The groups are shells around one centre, one inside the other: the same stretched ball of 8 dimensions in 6 sizes.
Known rows, each followed by its group:
[  6  17   6  22   3 -16   4  16  -4 -19  22]
j_205
[-21  11   9  15  21 -24  14  20  -9 -59 -13]
j_704
[ 30  15 -34  27   2  25  -3  11 -27 -45  25]
j_350
[ 40   1 -22  54  12 -13 -12 -30 -31  10  -7]
j_380
[ 16 -15   9 -11   4  17 -44 -13  23  19 -28]
j_887
[-20 -11 -16 -39 -13  23  14  35  13 -24  49]
j_704
[ 38  27 -13  -5  18  52 -15  18 -12  -1   6]
j_887
[  5  -4 -13 -20  20  11   7  -6 -24 -16  20]
j_350
[ -1  32  -1   9 -16  20  -3  29  13 -30  -1]
j_380
[ 43   0 -29  45  12  18 -19  29 -12 -35  28]
j_151
[  9 -22 -10 -16  24  16 -16  -4  -4  -1 -10]
j_205
[ -9 -28  -8 -16   6  -5   6   3   9  32   9]
j_151
[ -5 -23 -20  42  21 -34  13  -5 -19 -13 -21]
j_887
[ 37  13  -3  23  15  26 -25  27   6   6  -2]
j_151
[ 42  19 -20  50   8  13 -14  -2 -16  14 -15]
j_205
[ 57 -14  -8  53  24   2 -51  -8  -3   8 -17]
j_887
[  7   8   2  17 -10 -14   5  -2   5  37  10]
j_380
[-10 -19   3   7  23 -39  18 -11 -14  19   4]
j_704
[-57   6  16 -43 -12 -27  30 -21  -1 -24  -4]
j_704
[-39   9   1  15 -11 -31  25   7   0 -47 -13]
j_350
[-35   7  -1 -13 -15 -25  41 -17  -5  36  -3]
j_704
[ 49  15  -1  40   2  16 -38   9  10  20  -3]
j_350
[ 35 -28 -21  -1  15  33 -34  10   7  12   9]
j_380
[ -2 -40   2 -12  -4  -6 -26   2  30  16   7]
j_350
[ 38   0   2  39   2  -6 -30 -18   7  53 -20]
j_380
[ -1 -40  -3  -3   2 -16 -23 -35  11  31 -25]
j_205
[ 13 -50  -5  21   7 -17 -39  -1  23   5  -6]
j_704
[  8   2 -11  14  10   0  11  19  -4  12  13]
j_151
[-56   8   9 -19 -20 -33  40   3   4 -26   9]
j_205
[-18  24  -6  20 -16  -9  18  14  -2 -42  -2]
j_151
[-42  -4  17 -33  -1 -17  16 -20  12  25 -40]
j_205
[-50 -44  -1 -25 -12 -43  16 -40  10  20 -20]
j_887
[-57 -36  17 -21 -13 -45  15   7  34   2  -4]
j_380
[-40 -16 -20 -11 -21 -11  28   3   7  -9   1]
j_380
[ -7  12  17 -31  -5  -9   9 -28  -1  48   9]
j_887
[ -8 -10 -20  38  -3 -28  12 -15 -12  -5 -20]
j_205
[-33   0  21 -31 -16 -22  14 -16  18  35  -3]
j_151
[ 17  16  -6 -18  -6  23 -12 -44 -14  33 -16]
j_704
[ 18  16   5  23 -13   0 -14  -6  13  39 -12]
j_205
[ 14  -2   8   1   7   0 -29 -24   2   2 -20]
j_151
[ 36  48 -14  20   5  23  11  11 -32  -8  35]
j_380
[ 37  25 -10 -14  15  43 -11   3 -17  12  19]
j_151
[ 30  11  -7 -19  19  29  -6   2 -16  20  28]
j_350
[  3  15 -12 -12   1  20   2  12 -14 -49  30]
j_151
[ 24  38  -6  11 -13  14   4  -4 -14  13  27]
j_151
[-20 -27 -26  -9 -10   7  10  27  12 -23  21]
j_380
[  8   5 -18 -10 -11   5  12 -22 -19  18  33]
j_350
[-14 -23  24  -9  24 -24 -16 -14  16  21 -44]
j_205
[-19  17   0   5 -16 -29  25 -37 -17  16  -8]
j_350
[ 31 -49  -7  17  25  -3 -43 -10  14  39 -20]
j_704
[ 41  45 -11  41   7  16 -11  11 -29 -52  22]
j_704
[  8  -7 -25  37 -20  -4 -10   6   2 -35  13]
j_380
[ -7 -21   8  -3 -14  -7 -26  10  33 -13   4]
j_887
[  6 -37  -3  -1   9 -18 -19 -16   5   8   8]
j_205
[-14  14 -15 -32  -7  20  27   1 -11   7  18]
j_350
[18 49  9 -6 -5 29 -3 11 -1  9  8]
j_151
[ 10  -2  -3 -15  14  34 -18  28  15  -4  -7]
j_380
[ 13 -12 -17  23  21   8  -6  37  -1 -30   8]
j_151
[-22 -55  10 -11  24 -29 -16   9  23 -11 -12]
j_887
[ 18 -34 -27  13   9  -4  -4  -2  -8  22  24]
j_380
[-44 -45  -4 -35  -1 -28  11 -24   6  -5  -5]
j_380
[-19  18  -7   4 -15 -17  23  -8 -17 -42  19]
j_350
[-25 -35 -14 -22 -11   5  -3  32  25 -39  29]
j_887
[-27  -4  -9   5  -8 -12  27  36  12 -13  15]
j_887
[-23 -34  -2  17  18 -51  14 -12  -9 -10  -7]
j_350
[26 15 -1 23 -4 -2 -6 -2 -2 29 17]
j_205
[ 13  37  24  11 -13  -1 -14  -3  12  17  -4]
j_704
[ 66  -2 -13  37  24  17 -42 -28 -16  48 -18]
j_887
[-10  17  24 -36   8  -4   8 -20  -3  30  -2]
j_205
[-41  -6  28   8   5 -55  13  -4  13 -11 -28]
j_887
[ -8  -7  -3 -31   7  26  -4  39  15 -30  25]
j_205
[  0  32  19   8   2 -13  -2 -19 -10 -12 -16]
j_350
[ 36  13  19 -12  15  17 -35 -38  -1  59 -26]
j_704
[-33 -12  20 -40  -8  -7 -10 -23  25  19 -35]
j_350
[-21  -9   2  10  15 -42  31 -11 -14  21  -6]
j_887
[ 26  47  -2   1 -24  28  -5   6  -5  -4  40]
j_704
[  0 -15 -13 -22  -1   0  -1 -25 -14  -9  27]
j_704
[ -5 -44 -15   1  -3  -5 -16  -1  20  16  -8]
j_151

New rows, each followed by its group:
[ 54  18 -15  51  14  24 -30  22  -5  -3  -2]
j_205
[ 41   1   2  35  11   6 -39 -19   6  43 -37]
j_350
[26 47  9 20  5 17 -7 10 -6  6 -8]
j_151
[-39  19   9 -39 -20 -14  35 -23  -5  16  10]
j_350
[ -3 -34 -19  29  -8  -9 -19  22  20 -40   1]
j_704
[ 33   2  -1  31  35   5 -22  14  -7  -3 -16]
j_151
[ 10  -8 -12  38   2 -18  -9 -25  -8  10 -33]
j_151
[  8  -9  -1  26  -8  -7 -18   1  21  25 -22]
j_151
[ -5   4  20 -29   7 -12   5 -23  -1  42   8]
j_887
[ 32  -8  -7  55   5 -17 -26  -3   1   3  -8]
j_151
[ 36  -3 -15  22  20  19 -27 -12 -11  13 -27]
j_350
[ 26   6  15  13  34   1 -16  12   1  26 -14]
j_887
[ 47  -1 -34  54   4  17 -23   3 -14  -5   0]
j_350
[-36 -14  21 -18  19 -26  11  18  13 -20 -12]
j_151
[  1 -22  -7 -28  -7  15 -12   1  19  33  16]
j_151
[-41  18  21   6  -8 -50  32 -25  -6   0 -24]
j_704
[-19 -44  -4  -4  10 -14 -13   1  19  -2 -26]
j_151
[  0 -36   7  18  -2 -29 -25 -19  24  37 -25]
j_350
[ -8   6   5   1 -18 -23   4 -41  -4  28  -8]
j_205
[ 29  42  -2  35   2  12  -4   2 -12  10 -14]
j_151
[ 59  23   1   5  17  34 -31 -19 -11  62  -2]
j_704
[ 53  39 -12  46   2  16 -20 -17 -26   3  -1]
j_205
[  6  30  17  -3  -7   2 -12 -21   0   2 -13]
j_151
[ 41   2 -19  39  -8  20 -37   1   4  -8  -1]
j_350
[-11  -9 -19 -15 -30   7   2 -26   5  18   3]
j_887
[ 50   4 -14  31   5  29 -48  -4  -2 -16  -8]
j_704
[ 10 -26 -19  45   5 -19 -16  -5   0  -9 -21]
j_151
[-14 -15  21 -38  -1   2 -14 -20  29  65 -33]
j_887
[-20   3  11 -37  14   3   7 -21  -2  21 -33]
j_380
[ 16 -15 -21  -5   2  19  -7  24   2 -11  45]
j_205
[ 24  -8 -14  55   4 -24 -14 -26 -13  11 -24]
j_205
[ 35  29 -16  52  -5  -2 -10 -10 -26 -31  13]
j_887
[-38 -34  26  -9   7 -37 -10   5  36   3 -35]
j_380
[-17 -49  12 -24  25 -19 -17 -16  20  32 -35]
j_380
[-15  -6  -7 -27  -3   1  18 -15  -2  43  -2]
j_205
[-25   6 -10   0   7 -18  37  18 -17 -35  25]
j_205
[-33  -2   2 -29  14  -4  18   5  -7 -38  -7]
j_350
[  3  24   9 -20  -4  14   5 -13   2  51 -10]
j_205
[ -6 -23 -15   1   8   7  -8  36   9 -55  21]
j_205
[ -1 -20 -25  13 -16  -1   3  27   9 -25  42]
j_380
[ 20  38  -3  44   3   2   2  13  -9  -3 -15]
j_350
[ -3 -12  15   4  -8 -19 -13  -5  26  43  -8]
j_380
[ -5  -3  20 -16 -13   5 -25   7  37  19  -8]
j_380
[ 24   2  16 -20  12  12 -31 -27   3  34  -7]
j_350
[  3 -11   2  13  11 -32  -2 -34 -17   3  -4]
j_380
[ 33   5 -21  -5  -8  28 -12 -10  -9  26  34]
j_205
[ 50  12 -31  24   9  47 -22  25 -10  -9  19]
j_380
[-48 -16  -2   2  -4 -42  29 -19  -2  -6 -32]
j_350
[ 55  33 -20  41  -3  16 -14 -26 -31  20  12]
j_380
[-10 -31  19  -5  21 -32 -18 -42  10  50 -58]
j_704
[-29   6   9   7 -25 -21   9  16  25 -14   1]
j_350
[-42 -43  -4 -34   6 -28  15 -26   0   1  -8]
j_380
[-9 -9  0 -9 -2 -1  5 14 17 30  3]
j_151
[ 26  26  14   1  28  14 -13  -1 -12  12 -13]
j_151
[ 22  17 -28  14  -7  11  16  -8 -28  10  36]
j_380
[-42 -55  12 -10  19 -45   2  -4  24  14 -36]
j_380
[ 46  20 -17  31 -18  24 -21  -8   1  43   8]
j_704
[ 26   2  -3  33  14   6 -18  10   7  29 -28]
j_380
[ -7 -17  -8  20   9 -17  11  33   9  -1  13]
j_887
[ 18  33  -5   2  -5  14  -3 -34 -23   8 -10]
j_350
[-28 -49  -1  18  26 -50   6  -4   4  -5 -32]
j_887
[ -1  35  15 -44   8  34   6  15   2  11  10]
j_887
[ 35  17 -21 -10 -13  37 -13  -7 -13   3  43]
j_380
[ -5 -16  13 -39  12   5 -17 -12   9   7   1]
j_151
